There are 3 ways to turn a row about zero (a turn may also mirror it). The second row of each pair is the first, turned, with some noise. The first 27 pairs use one turn. New pairs use 2 turns, one after the other, and a turn may come again.
In the rows, zero is written as 128.
Some pairs, each with its turns in order after it:
[108 171 110 167 152 132 100 140]
[157 168 121 115 140 106 137 174] | q621

[115  90 119 107 130 183 160  99]
[102  97 101 120  62 136 113 122] | q621

[125 113 129  81 121  62  96 159]
[122 145  90 148  94  83 156 178] | q449

[102 171 161  92 166 121 185 110]
[100  70  84 103 166  99 104 151] | q621

[119 128 126 144 171 110 142 122]
[133 142  89 113 150 133 107 131] | q621

[156 139 100 145 163 151 126 127]
[116 133  98 139 123 176 132 135] | q739

[145  79 146  75 158 141 119 155]
[155 134 151 182 185 141 134 122] | q739

[ 42 147  80 111 178 137 142 192]
[ 79  70 110 104 209 136  76 164] | q739

[ 69 120 159 162 139 112  89 100]
[151 133  87  89 158 156 182 127] | q449

[161 139 155 154 119 136 177 152]
[114 107 119 178 149 160 125 159] | q621

[103 113 156 130 104 182 150 136]
[101 127 181 124 131 140 102  90] | q739

[143 168 116  76 148  86 176  90]
[183  69  85 153  96 114 101 131] | q739

[105  99 122 127 109 147 115 130]
[111 156 102 120 148 126 121 117] | q449

[129 190 119 169 178 118  70 130]
[139  46 101 113 114 181 147 147] | q449

[131 155 151 163 144 154 159 165]
[146 111 110 158 139 143 122 188] | q621

[ 74  74 116 107  99 161 102 138]
[164 106 140  95  63 142 155 102] | q621

[121 130 126 153 156  80 112 112]
[145 119 115 108 118 123 159 176] | q739

[114  78  90 130 120 132 149 112]
[117 158 110 136 126 109 124  73] | q449

[170  94 123 143 140 164 150 122]
[112 136 156  98 107 125  91  88] | q449

[162 162 156 154 112  89 161 140]
[193 124 160 137 107 131 113 154] | q449

[131 137 111 128 179 177 153 131]
[120 128 101 120 101 129  79 173] | q621

[122 133 134 123 134  94 111  96]
[142 116 126 136 106 102 145 159] | q739

[126 139  95 148 178  94 164 124]
[147 105 135 159  81 144 155  90] | q449

[ 62 126  87 146 103 130 143 150]
[141 128 122  76 110 158 180 155] | q621

[ 72 141 172 129 115  95 144 131]
[142 108 170  91 126  85 102 155] | q739

[133  72  97 120 152  83 181  99]
[142 155 132 145  83  82 157  64] | q449

[145 150  82 142  99 102 111  61]
[109 116  79 129  64 101 165 126] | q739

New pairs. What belongs after each?
[ 72 134  66 228 115  82  99  97]
[ 40 209 128 132  62 150  89 131] | q449 q621

[161 134 158  92 116 130 131 111]
[136 163 120 107  89 131 146 127] | q739 q739

[ 98 175 117 185 105  91 155 140]
[104 136 174 177  84 171 134 114] | q621 q449

[123  79 154 132  93 174  98 152]
[ 84  87 113 166 144 144 159 163] | q449 q449

[140 121 183 106  82 160 116 146]
[131 136 114 158 168  64 148 130] | q739 q621

[189 147 113 148 108 110 167 134]
[115  87 136 146 151  80  91 105] | q739 q449

[166 163 192 160 141 160 122 118]
[154 157 169 189 164 131 108 115] | q449 q739

[125 115 101 139 151 138 134 187]
[137 130 111  97 105 112  75 146] | q739 q621

[128 136 142  81  80 163  94 134]
[123 132 126  91  86 107 136 185] | q739 q739

[130 116 117 130 121 103 135 128]
[108 128 125 120 135 141 114 118] | q739 q621

[108 128 126 128  85 143 117 111]
[103  99 117 132 141 151 153 125] | q621 q621

[ 87 182 161 116 152 112 185 100]
[179 125 172 108 104 192 115 110] | q449 q739

[110 132 149 118  60 130 197 142]
[151 155 117 175 181  84 107 170] | q449 q621

[143 157 164 163 131 152 131 146]
[147 132 115 124  84 162  97 127] | q621 q449

[169  94 134 129 144 134  82 154]
[124 180 130 136  75 134 133 144] | q621 q739

[149 129 154 199 142 137 109 199]
[135 197  98 110 122 203 113 122] | q621 q739

[110 158 131 161 118 166 123 172]
[142 115 160 164 144 175 115 151] | q621 q621

[140 128 115 140  95 172  83 123]
[151 157 137  86  96 101 108 106] | q621 q739

[ 97 112 123  93  99  98 138 154]
[167 104 124 162 114 165 118 129] | q449 q449

[175 116 101  82 115 123  69 153]
[128 156  46 165 114 127 141 147] | q449 q449

[117  84 115 133 114 120 131  96]
[156  92 152 112 120 130 137 107] | q739 q739

[138  72 171 169 169 148 146 176]
[125 195 151 173  71 137 112 152] | q621 q621

[187 172  91 115 135 126 187 136]
[ 84 190 157 128  64 121 123 121] | q739 q621

[110  94 125 100 124 109 120 149]
[120 112  98  93 126 112 106 131] | q449 q739

[167 146 144 152 109  72 146  69]
[207 154 108 150 117 128 167 108] | q449 q739

[129  84  90  98 160 157 130  92]
[120 118  86 143 190  93 122 143] | q621 q449

[140 149 120 125  93 121 143  81]
[129 110  91  91 145 135 157 134] | q621 q621

[134 205 194 132 178  92 128 107]
[163 113  81 113 174 149 173 209] | q621 q739

[117 104 153 174 158 156  97 138]
[109  95 154 103  79 107 110 139] | q449 q621

[155  85 112 132 102  79 162 112]
[112 117 148 121 179 156 153  76] | q621 q449

[161 136  92 113 142 120  67 102]
[166  89 130 131 155 119 161 174] | q621 q449

[123 144 116 164 154 138 159 130]
[100 130 142 165 150 126 121 102] | q739 q739

[122 139 148 128 129 119 118  93]
[121 135 154 132  99 111 138 122] | q449 q449

[ 94  98 137 139 143 173 135 151]
[105 109 147 143 178 154 147 124] | q449 q449

